There are 3 ways to turn a row about zero (a turn may also mirror it). The second row of each pair is the first, turned, with some noise. The first 27 pairs use one turn. New pairs use 2 turns, one after the other, and a turn may come again.
In the rows, zero is written as 128.
Known pairs, each followed by its turns in order:
[102 201 129  87 112 162 207 119]
[167 101 178  86 213 109 166 140] | (1)

[170 111 130 128 135 156 122 159]
[100 122 148 133  97 106 167 117] | (2)

[136 123 192 113 136  99 195 134]
[138 171 100 101 161 164 125  67] | (0)

[ 98 123  95 119 131 145 166 203]
[137  84 130 181 104  75  99 118] | (2)

[127 188 106 138 129  87 119 163]
[159 152 131 122 106 113 197 147] | (0)

[120 164 117 141  49  77 138  49]
[206 145 127  43 164 147 101 157] | (2)

[141 135 128 116 156 128 117 132]
[137 139 124 136 128 155 133 109] | (1)

[110 163 129  90  93 104  98 124]
[ 94 149 123  97 176 136 101 129] | (1)

[155 140 128  97 140 119 109 101]
[117 145 148 109 114 167 127 115] | (2)

[135 108 130 120  88 134 148 145]
[ 99 114 162 125 119 106 127 137] | (1)

[114 127 122 151 120 135 132 125]
[110 118 120 132 125 112 138 119] | (0)

[147 137 109 111 145 126  63 182]
[ 93 184 116 135 120 146 134  68] | (1)

[ 85 197 122 114 128 207 121 121]
[118 170 105 180  74  69  94 138] | (0)

[120  96 139 170 148 139 166 128]
[156  96 123 130  83 109 153 148] | (1)

[166 124 120 207 181 106 178 141]
[145  71  82 174  91 125 200 119] | (1)

[118 134 115 144  89 149  49  93]
[118 195 101 152 141  98  76 147] | (1)

[110 136 116 176 141 147 146 165]
[113 112 111 159 121  87 123 167] | (2)

[141 124 124 105 126 113 118 131]
[112 124 134 130 133 147 115 117] | (1)

[131 113 126  49 131 156 122 165]
[125  94 145 153  93 146 125  57] | (2)

[ 79 123 155 121 207 137 129 125]
[ 94 153  95  80  78 143  95 132] | (0)

[144 114 121 207  76 114 129 149]
[103  88 160 133 160  91 185  92] | (0)

[134 141 145  99 142 156 153 169]
[122 191 133 128 143 121 109 134] | (0)

[106 150 135 125  60 131 163 193]
[144 167 119 131 180  55 150 110] | (0)

[207 109 125  93  73 139 101 136]
[133 110 185  77 104 126 183  87] | (2)

[163 122 119 176 107 118 154 156]
[131 138 150 116 124  67 147 157] | (2)

[ 78 183 130 173 147 136  90 133]
[115 130 122 117  49  81 157 127] | (0)

[114 131 139 207 118 126 134 160]
[114 114 108 128 160  71 136 175] | (2)

New pairs, each followed by its turns in order:
[129 139 135  62 106 131  67 115]
[141 149 144 130  44 105 101 137] | (1) (0)

[141 135 133 142 121 135 155  99]
[104 133 147 104 148 134 142 125] | (1) (0)

[166 114  98 124 156 138 106 149]
[124 122 140  96 113 106 150 174] | (2) (1)

[114 108 124 166 137 139  53 127]
[162 119 131 170 108  91 182 143] | (1) (0)

[167 143 106 128 133 128 106  49]
[138 165  81 174  93 116 160 104] | (1) (1)

[ 71 131 122 151 113 170  96  95]
[ 74 131 138 143 163 135 125 187] | (2) (0)

[ 49 108 120 126 131 105 128 173]
[200 112  97 141 146 146  98 161] | (1) (0)

[ 94 124  87 144 152 144 194 123]
[123 101 181  99 143  97 150 172] | (2) (2)

[122 110 117 135 140 143 109  93]
[141 105 121 141 151 124 160 120] | (0) (2)

[139 153 105 142 153 123 189 145]
[150  67 145 150  96 138 122 139] | (1) (1)

[ 50  84 127 113 110 189 101  86]
[ 78 156  75 125  90 119  47  91] | (0) (1)

[ 49 121 123 144 137 146 120 122]
[178 102 168 146 163 143 113 120] | (0) (2)

[ 49 111 127 191 142 156 162 131]
[192 127 138 134 201 167 162 145] | (1) (0)

[133 168 144 113 159 144 151 125]
[127  98 119  88 115 132 111 160] | (0) (2)

[124 158 126 110 105 118 132 145]
[120 142 114 154 130 147 104 116] | (1) (2)

[160 100  52 114 120 115 128 149]
[104 153 112  84 147  70 158 103] | (2) (2)

[124 156  78 163 130 126 118 107]
[ 95  93 147 142 118  91 143 103] | (2) (2)

[149 116 150 141 141 123 136 150]
[133 146 109 134 108 131 103 113] | (0) (0)

[124 207 127  84 156 125 124 138]
[ 98 173 107 155  89 178 100 144] | (1) (0)

[183 143 151 136 162 104 139 124]
[120 126  77  95  88 122 131 121] | (0) (2)

[137 126 117  49 134 118 132 151]
[ 67 102 168 127  93 127 126 135] | (0) (2)

[ 81 124 139 144 106 143 138 117]
[111 112 138 135 135 155 145 174] | (2) (0)

[144 130  84 111 158 126 205 133]
[177 105 172 147 126  97 173  91] | (2) (0)

[131  94 181 125 166 204 128  49]
[105 143  67 225 139  95 149 169] | (2) (0)

[136 138 133 104 126 156  58 116]
[ 66 159 125 133 102 140 130 159] | (0) (1)

[183 107 173 115 137 142 126 172]
[133 109  59 100 124  89 120 117] | (1) (2)

[207 123 143  60 120 121 119 116]
[183 189 130 112  87 114 160 170] | (1) (1)

[130  87 138 131 124 121 163 153]
[121  95  88 143 143 141 133 147] | (2) (1)

[154 123 151  85 148 165 163  78]
[102  88 106 114 122 161 165 180] | (0) (2)

[123 150 127 124 141 135 153 146]
[134 128 117 119 160 118 144 120] | (0) (1)

[171 120 154 132 105 110 150 101]
[173 132 133 168 117 135 127 155] | (0) (1)

[136 150  89 132 134  71 153 135]
[ 68 116 147 102 160 128 132 114] | (2) (2)

[110 160  84 147 126 207 125  97]
[145 147 155 123 106 190 194 109] | (1) (0)

[128  96 127 107 125 106 159 112]
[116 149 136  87 112 138 124 151] | (2) (2)

[ 99 152 119 121 127 131  97 151]
[147 129 119 124 175 149 116 114] | (1) (1)

[116 136 149 120 120 137 148 130]
[140 118 124 142 107 139 142 138] | (0) (0)

